The same things were measured in two ways. Each way mixes the same 9 hidden numbers, adds some noise and spreads widely along 6 directions of its own, which tell nothing about the thing.
Some things both ways: the first way, then the second way.
[  6  -5  18 -14  13 -18  26  21   4  -3  -3 -20 -10 -11  17   4  -5  -2
   5   3 -20   8   2  25  34]
[-14   5  -9 -15 -10   6   4   0 -24   1 -54  -4  37  29 -23 -16  11 -10
   7   7 -10 -13]

[-27  20   5  20 -14  29   8  -6 -14  -7  -3  -2 -28 -19  -9 -13  -2 -11
 -19  -8   0 -16   7  34  43]
[  5 -53  15 -18  14  -2 -18 -13   5   5 -20  30  10 -10 -17   4  -5 -18
  27  19  14 -54]

[  2  -5  -2   0  -5  15   1  -9   3   5  -1   2  11   1  13 -12   3  -2
   5  15  14  -4  -3   8 -11]
[  7  -3  16 -24 -16 -22 -20  13   9   5  -4  -1  -8  -5   3  19   4  -7
 -35   2  -7  -9]

[ 20  30   9  13  27   4  15   3  35  21 -12   3  16  39  -2   7 -26  -6
 -10  -1 -10 -11 -47  24 -37]
[-14  19  17  -3  -4   3 -35  -7  20  -7  -3 -23   3  -3  15  17  -3  16
 -12   6  10 -11]

[  6  -1   3   2   0  22  -6  11 -23   3   0  -4  -4  -7  13  -4  14 -11
  -2   6  11  -7  29   3  12]
[  8  -5  16  -3 -14  -1 -28  12   0   6  -2   7  -8 -14   4  17   0   2
   3 -11  -5 -14]

[ -3   9 -17  -8  -1  15   0   1 -19  14  -2 -12   3  19  -3  13  19   8
   7   4   8   2  21 -20 -14]
[ 12 -29  16  -6   5 -25   2   3 -13  12  -2  18  -4   1  -8  -8  17  -2
  -5  11  -4 -31]

[  7 -17  -1 -21  12  -9  16  -6  20 -10   9  13  10 -24  16 -12  -4  -1
  13  -5   4   3 -22  13  10]
[ -6 -10  16   3   2   1 -19  -8   5   3 -10   9 -19 -30  -2  32   0   6
  40   4 -19 -24]

[ -4  -1   6  -3  14 -11  12  -9   5   3  -2  -3  -2  11   0 -10   9   4
   6  -7  -1  -4 -15  23   3]
[-15 -24 -11  14  20 -14   4   4 -12  16 -23 -20  -5 -11 -19 -19   8  -8
  -8  13 -14 -21]

[-18 -14   9  -8  -1   6 -10  -4   0  -4  11  22  -9 -21  -2 -17  23   1
  -3 -34   5 -12  -3  10  40]
[-16 -20  11   4  -4  16  -4 -16   1   0 -12  16  11  -9  10  14 -16  13
  12  27 -25 -11]

[ 36  -4   4   7  19  -7  25  12  27   5  12  -8 -24  19  19 -17 -10 -20
  -4  30   5  -8 -10  -2  22]
[-28  24   5 -36 -22 -12 -11  -6  16   9  -3 -11 -11   9   4  21  14   9
 -27  13 -24 -20]

[ -5  13  10  11   2  25  -2 -17  -4  15   2  11 -21  18  -5  -2   4  -7
 -13 -12 -19 -20  -9  17  -7]
[  7 -12  30 -18 -13  -7 -12  -9   9   5   8  28   4  -7  27  29  -2  14
 -20  22 -10  -4]

[ -7  47   2  23  27   5  28 -13  34  13  -9  -5   9  45 -15   6   0   6
  10   8  11   9 -33  -6 -26]
[-10   3 -18 -24  20  34  20  -3   5 -21 -42  -1  16  19 -21 -10  -6  45
  -9  29 -18 -38]

[-20  -8   7 -26   5 -25 -21  27   9  -3   4   4  12  -8  -8   6   8  -4
  19  -7  -4  31   0  11   8]
[-15  42 -17  24 -10  23 -34  12 -17 -11 -24 -25  23 -21  -7  -9 -17   2
  -9 -20   2 -11]

[ -2   2 -11 -12   1  21  11  14  -8  24 -10   0  24  25   5  13   1  -1
  -1  21   2  -5  11   3 -14]
[  6 -12  22 -30  -3 -28  -4  -5   6 -21  -5 -16   0  14 -10   8  11  -4
 -40  24   2 -21]

[-17  33   5 -10  15  -9  39 -11   2 -10 -11  -6  -5  16 -19  32  -1   5
  14   9 -22  22  -6  10 -14]
[  7  -8  -2   4 -11  10  14  -2 -23 -11  -4 -14   6   4 -21  11  -7   0
 -24  -2 -17 -10]

[  9   1 -37 -15  11  -1 -12  12  57  26  17   7  24   0   7 -13 -44  -6
  13  -3   2   8 -60   4 -36]
[  3  -3   9   4  12  -5   4 -12 -16  -8  -4 -20   3  -2 -11   0  10   5
  -7  10  -4 -15]

[  4  29  25  31   7  -4 -24 -14  30 -21  -4 -11   1  -3  -5 -19  -3   1
   3 -24  10   2 -26   5 -14]
[-15   8  -1  -4 -42   0 -30  23 -12   8  -5  12  14   0   7 -11 -16  -6
 -18  -6 -24  -1]

[-12   8   0  12  16  23  28 -23 -15   6  -9   0   7  14   6 -16  17   1
   5  11  13 -17   2  22  -2]
[  9 -33  15 -18  -6 -18 -11  28   0  11 -19  12  -8   6   4  -3  17  12
 -33   2   5 -14]

[ -3  -4  -2 -16  -8  -4  -7  -8 -12 -12  -1 -11  -4  14  -9  11  23  17
   4 -10 -10  -3  23 -29  -1]
[-12  17 -15   2   9 -28  31  -5 -15  18 -28  -3   4   9 -24 -12  19   0
 -30  14 -28 -29]

[  8  12  13  15   9  -2   1   5   1 -16  -8 -15  -3   0   1 -14  -7 -11
  -9  -2   4 -11  -1  27  12]
[-12 -41  -4   9 -11  21  12  -6 -16 -26 -30 -12  19  -5  -8   8 -39  -5
  -2  39 -49  27]

[ -1 -22 -11 -28  15 -15  33   1   4 -17   9   4   2 -14  10 -12   9  -1
  14  10   6   1   5   1  36]
[ -3 -10  -2  15   8  12   9  -1 -11  -7 -41   6   5  -7 -15  12  -8  15
  24  11 -28 -10]

[-20  21   9   1 -11   6 -12   0 -10   6 -19 -27   9  13 -10  17   1  18
   1 -17 -23   3   6  14 -18]
[ -8 -23  -1 -21  -1 -12   9 -15 -30 -20   0 -30  -7 -23 -25  11  15 -27
 -10  19 -28  -5]

[  1 -33   6 -27  17 -11  22  14 -21  -3   9   0 -10  -6  20 -11  25  -9
  14  15  -2   0  27  14  41]
[ -7   9  -2  10 -14 -10 -13  22 -17  11 -26  -6   4   1  -2  -5  14   5
 -16 -14  -6  -3]

[ 16  -2  18 -30  23 -28   9  11  -4  -8   1   3  -2 -14   8  26  10  -6
  22  -3 -11  31  -2  15 -13]
[-16  16  12  -3 -26  12 -23   6   4  26 -17  34  11  -2  22  20   8  19
   6 -12  -4 -15]

[ 16   8  -3  -9  -4   1 -13   4 -18 -11 -10 -26   7  21  -4  18  12  12
  -1  -3  -9  -6  33 -32 -20]
[ -1  24  11   3 -15 -11  -5   1  -7   5 -20  15   4  -9  10  19   4   9
  -5   3 -27  -2]

[ -1  10 -13  -7  -9   1   4  -8  11  11  -2 -18  -5  20  -8  14  10  28
  -1 -20  -6  -5  -4 -32  -1]
[  7  -5   1  17  15 -17  14 -13 -29  14  -6 -18  14   6 -24 -17   6 -19
   7   8 -17 -14]

[  0  26  -6   9  -2  -2  21 -12  17  15 -13 -29  -1  35  -7  12   5  28
   0  -6   0  -1 -16 -17 -12]
[ -8  12  15 -19 -23  10 -21  -8  -6   0   5 -24   4  -7  16  32   8   0
 -16  -1 -13  19]

[-12 -22  -9 -24  -3   6  -9   0  12  23  10  21  21   7   5  -3  29  14
  14  -9  18   5  -6 -24   2]
[-11  26  -5 -18   7 -11   7  -4   5   0  -9 -22  -3  12 -12  -4  13  20
 -37  15 -15 -27]

Other things, the second way, with their names:
q471: [  3  -8  22  -5 -34   3   0  -3 -27 -26  -8  16  18   2  10  14 -14   5
  -3  22 -36  19]
q117: [  8  -1  22  -9 -24  -6 -14 -17 -13   0   5   5  24   2   2  16  -8 -23
   4  10 -16   2]
q965: [-20  18  26 -34 -47   2 -60  13   8 -10 -10  33   7 -21  28  20  -2   5
  13   1 -11  -9]
q510: [ -4  -5   1  14  -7 -18   3  -1 -19  -4  14 -22 -10  -2 -15  -6  -7  -5
 -16   7 -30 -12]
q329: [-38   2 -11  -3  22 -19  16 -18   8  23 -30 -23   1   3 -16  -1  22  -4
 -27  23  -5 -35]
q313: [-10  15   2  -2 -15 -13 -28  11  13   2 -10 -12  -1  -8   0   8 -12  -7
 -34  -1  -7 -16]
q563: [ -7  19   9   3 -15  37  -6 -17  -6  -9 -21  -4  15 -12  12  46  -9  15
  10   0 -23  17]
q533: [ -5 -18   8 -27 -17   2  -8   8   3  -2  -1 -23  -4   7   4  20   8   3
 -52   6  -6   6]
q3: [-16  -4 -16  23  12 -15  19  -1 -27  23 -23  -7   3   7 -31 -29   8  -7
  15   5 -28 -30]
q907: [ -3  -3  12   5   8  -7   5 -13 -17  14 -14  -7   6  -7   3   9  19   2
   3  11 -16   2]
q151: [  7  -9  20 -27   9  -5   0  -8   4  -1 -14  -5  13  27  -3   1  21  15
 -20  18  13 -26]
q662: [ 27 -43  19 -22 -18   5  -6   9 -10   2 -13   4  37  31   4  -4 -19 -15
 -27  20  -8  21]
q470: [  6   7   4  18  -6 -47 -21  31 -13  35 -16  -1   1  14 -16 -37  18 -16
 -15 -22  10 -36]
q840: [-14  20 -12  14  -8   5   4   0 -14   5 -19   2   5 -14  -8   2  -8   7
  -7   0 -31 -14]
q916: [-14   9  15  -7 -11 -10 -23   6   6  16  -7   3  -5   2  13   9  15  14
  -3  -3  -1 -18]
q542: [-14  -8  -5 -23  19 -19   1  -6   7  15  -4 -39 -17  18 -35  -7  25  -8
 -11   5  -3 -49]
q450: [ 12  -4  19 -10 -18 -16 -34  27  -8  13 -15  23  15  12  10 -18   8   5
  -8  -6  10 -16]
q656: [-22  15   3 -19 -12  13 -17 -11  12 -10  -4 -25   5  -9  10  23 -12   5
 -29  20 -21   4]
q838: [ 11  -9  23  -9 -16   1 -34  -7   4  25   9  -5   5 -20  17  36  -5 -24
  -3  -5  -7  13]
q283: [-20  -4   5 -44 -37  -3 -11   6  -6  -7   2   5   8  15   7   1   8   3
 -49  18 -17  -7]
q162: [ 17 -15  17  -1   8  -6 -21  -3 -13   0 -14  -3  17  -6 -11  -4   4 -17
  15   0  16 -20]
q51: [ 16   6   0  31 -12  26  -5  -2 -35  -6   7 -13  12 -16  -9  11 -28  -1
  14 -15 -32  11]
q23: [-22   7  12 -25 -19  -3 -29   8   8  -6 -35  11  19  19   6  -1  12  11
  -6   7  13 -27]
q675: [ 11  21  -8  18  -7 -17 -30  30  -8   2 -13 -28  -5 -13 -17 -10 -11 -11
 -22 -24  -4 -13]
q909: [-16  12   1  10 -15  14 -11   2  -3   8 -27   2   8 -12  10  21  -9  12
   3   1 -26   6]
q854: [-19  20   1 -20 -27  38 -29  -3  15 -13   5 -18   9  -7  19  31 -21  24
 -35   6 -17   8]
q560: [ 13 -25  46 -26 -36 -12 -42  -7  -9  -9  30  24   0 -19  28  29   4 -12
   4   8  -5   2]
q261: [  1  -3  27 -21  -7   7 -33 -22  15 -19  -5  -2   6 -12   0  38 -12  -9
  26  13  -1 -23]
q439: [ -3   1  -2   3   7  10 -12  -7 -17   9 -17 -30   7 -13 -15  13   4 -15
  14  -7 -11  -3]
q570: [ 11 -32   9   4   4   4   5   5 -13 -13 -11   4   8  -4   1   0 -12  17
 -25  19 -11  -2]
q295: [  0  18   7  -5 -17  11 -22  -3   6 -14  -7   4  14  -4   1  16 -20   7
 -10   2  -8 -16]
q829: [ 18 -25   9  10   6   5  -1   3  -7 -12 -20  12  -2 -24  -8  22 -19   5
   8  12 -23  -8]
q122: [ 11  15  16 -10 -18   2 -17   7   2   5 -18   6  -4  -8   0  46  14   2
  -8 -24   2 -11]
q167: [  5  -2  32  -3 -16  -3 -28  -5  -3   5   2  16   5 -10  23  28  10   7
   5  -1   4  -1]
q851: [-20  28  13  16 -19  -1 -34   6  -8  17  -2  -3 -13 -25  17  24  20  11
  12 -31   1  -9]
q370: [ -4 -20  -4  13  -7  16 -11  20  -8  -2 -32   3   8  13 -19  -6 -12  11
   0 -10   5 -29]
q501: [  0   9  21  16 -15   1 -17  -7  -4   7   0   8   5  -7  14  20  -5  10
  10  -3 -12  -3]
q414: [ -5 -23   6 -16 -11  -3 -21  -4 -11   1   4 -10  -3 -30  -3  17  -2 -27
  -4   8 -17  -1]
q697: [ 17 -21   5  22 -16  16 -14  15 -29  -4 -23  26  23 -20   3  -1 -30  -4
  19   3 -30  16]
q653: [ -8   5 -11   7   4 -30  27   4 -16  20 -34  -3   5  20 -24 -16  12  -1
 -21  12 -29 -23]
q19: [ -1  -3   9 -34  -2   7  15 -19 -10 -16  -9   1   5  -6   0  29  14  12
 -23  27 -22  -7]
q37: [ 24 -15   3  13  11  21 -13   4 -15  -1 -23 -10  28 -15   2   1 -24  -2
   1  10 -13  20]
q392: [ 17 -27   9   1 -19  -5 -16   3 -12   1  16 -47  17   6  -3   6 -33 -40
 -39   9 -22  39]
q326: [ -9  11  -5 -12   3 -24   7   6 -18   6 -37  -8  -6 -12 -17   5  31  -6
 -18   5 -19 -11]
q316: [  1 -18  11 -10 -12 -10 -30   9 -14  -1 -11  -1  12 -11  -2  -9   2 -18
   1   6  -2  -6]
q137: [-29   5   9 -29 -16   7   4 -18  -2 -15 -14   5 -13 -11   0  46  24  17
  -6  10 -18 -20]
q803: [-31  13   1  12 -13   4 -21  14   1   6 -27  -7  -3   1   7   3  12  23
 -11 -10   4 -18]
q160: [ -5 -15   1   5   2   0  -2  -2  -3 -20 -19  -1  -2 -19 -12  10 -17   4
  -6  23 -24 -16]
q417: [ -4  17  11 -12 -18  -1 -15  -5 -11   4   1   5   1  -6  -4  15   4   0
  13  -4 -24 -15]
q516: [-21 -17   4  18 -21  11 -19  11  -2  18  -3  -3  -3 -12  21   8 -16  10
  -6   3 -30  14]
q806: [ -1  -3   6   3  -2 -21 -21  10 -12   6  -4 -24   5  -2  -5 -15   9 -11
 -19  -1   3  -7]
q532: [ -6   5   8  31  -2  17  -6 -23  -5  19  -1  -8  -5 -23  -2  46  -9  -7
  27 -18 -17  -9]
q449: [  3 -25  19  -9  -6 -15  -7  -1  -4  -6  -5  25   9  11  -2 -11  -2   8
 -11  20   1 -37]
q478: [ -1  12  -2  17  -7   2  -8  10 -18  -2 -19   4  11 -19   2   1 -12   6
  -4   2 -24   2]
q304: [-11  13   2  -5 -17   6   2  -5 -10   3   2   1   7   4   4   2  -5  16
 -11  10 -34  -6]
q522: [ -5  11   8  -5 -16 -23 -19  -1  -5  -2  21 -34 -12  -9  -5   9   4 -16
 -37  -4  -7 -10]
q957: [ -8  -2  11 -20 -29  26  -6 -13  -7 -18  -3  -7  14   5   5  33 -11   3
 -18   7 -17   4]
q575: [-10  -6  16  -4  16   2  -4 -27   9  -7 -23   2   6 -24   2  30  -4   1
  17  32 -14 -13]

Some of these things the first way, each followed by its name:
[-10  -2   6 -16   8   5  16  -8 -18 -10  -4   8   6  -2   2   7  11  -5
  11  11  -8   4  12  19  -5] -> q829
[-17   2  20   8  10   0  24   2 -10   7   4  -8 -34  24  -1 -11  31  -6
   2  13  -4  -2  22   6  49] -> q283
[-22  19  30  15   2  14  -3  -7  -3  10  -5  13 -11  11 -10   1  30   2
  -5 -20   5   0  -2  14  18] -> q854
[-12  -3  42  -3   5  14 -27  -2 -30  -5  -5  12  -5  -5   1   1  21  -6
  -6 -32 -33 -14  20  33   2] -> q478
[  2 -13  -4  -9  15  -5  27  27   4   1   6  -5  -6   4  12 -17   3 -16
  -1  21   9  -6  12   9  52] -> q23
[  5   0   5   0  -2   4 -25  16 -22 -10   3 -17 -13 -10   6  -4  11 -12
   4   0   2   3  33  -1   8] -> q697
[  9   5  -8  -3   2   3 -18  21  24   1  11   5   3  -8   4  -4 -20 -22
   4  13   9  13 -11   0  -6] -> q295
[  8 -25  -5 -26  -2   5 -26  32  -4  19  12  13   8  -9  15   0   4 -18
   5   9   4   9  11   6   2] -> q522
[ 20  31   3  20  -5  21 -22  15   2  -8  -6 -24 -14  -6  -2   2 -34 -15
 -24 -16 -19 -19   1  13  -6] -> q563
[  7   1 -14 -17 -14  -7  -7  15  15   7   4 -16  -2  -4   2  14  -6  10
   4  -3  -1  13  -1 -22   1] -> q117
[ 29 -11  -7  -4  -5   2 -54  43  18  26  11   1  13  -5  18  -8 -18 -25
  -1   8  22  12 -10   7 -23] -> q656
[ 15 -46  -2 -39  10 -24  -4  26  13  13  22  22 -13 -22  21 -14 -14 -26
   3   2 -14   3 -22  44  23] -> q329
[-14  -8 -14 -16  -2   7 -15  -6  20  20   2  20  42 -24  11  -8   1   9
  23 -11  31  19 -38  21 -33] -> q533
[  0  12  10   9  27  -1   9  -3  19 -19  -1   6   8  -7  -2 -24 -17 -10
  -6 -22  -6 -20 -28  36  12] -> q803
[ 30 -28   7 -27  26  -9  10  41 -15  12  20   8 -26  10  22   3  12 -38
   4  35 -10   6  33   5  29] -> q510
[ -1   5  -8   2   0  22   0   0   2  10   3  -2  -6   1   4  -9  -7  -1
 -11 -14 -10 -22  -4   6   9] -> q167
[  0  20 -12  -8  14  -1   4  22  -9 -17  -9  -8  25 -16  -4  12   0 -11
  15  11  29  22  14   4  -7] -> q370
[ 13   0 -20   4 -17  10 -40  19   3  -3   1 -12  18   1   0 -11  -2 -10
  -2  15  37   2  15 -21 -13] -> q313
[ -6  30 -19  12   5  17  -6   2   9   3  -3  -8   8  25 -18   2  -2   0
  -2   1  14  -4   0 -21 -14] -> q449
[ -8  -7  -5  -3 -10   4   7  -5 -24  -6  -9 -34  -6  20   1  -6  18  16
  -2   5 -12 -18  37 -10  17] -> q326
[ 24  17 -18  14  -6  17 -29  30   5  -2  17 -22 -30  -7   4 -10 -20 -27
 -11   5   6  -4  19 -23  14] -> q51
[  5  11  10 -30  20 -25  66   8  12  10 -15  -4   9  26   2  44   2   8
  16  30 -15  28 -12  15  -6] -> q261
[ 16  18  -8 -11  14  -8  13   3  11  -3  -5 -11   6  21  -7  23  -3   8
   4  -3  -6   3  -5 -20 -21] -> q501
[-18  19 -18 -11  -6  -4   8   1  -2 -19 -11 -23  11   1 -19  14   1  18
   4 -10  -3   5  13 -18   5] -> q137
[ -3  12  15  13  -4   7 -28  -3  -5 -24   2  -7 -19  -6 -11 -11   3  -8
 -12 -24 -14 -14  13   1  13] -> q840
[  2   5   9  -4  -6   7   2   5 -12  -2  -1 -16 -11   7   2  12  30  15
   1  -8   0   0  32 -34  22] -> q417
[ -3 -22 -11 -39 -11  -7 -24  19  -6  12  -2   7  27  -9   2  18   5   9
   7 -14  -2  10   2   4 -16] -> q575
[ 38 -10  -9 -11  23  -2  11  25  42  30  16  13   8 -12  36 -11 -32 -27
  12  24  17  14 -46  27 -15] -> q542
[-10  -5  -6 -16  10  -6  41  -2   7  18   6  -6 -16  22   5   5  17   8
  13  17  -8   7   0  -6  23] -> q560
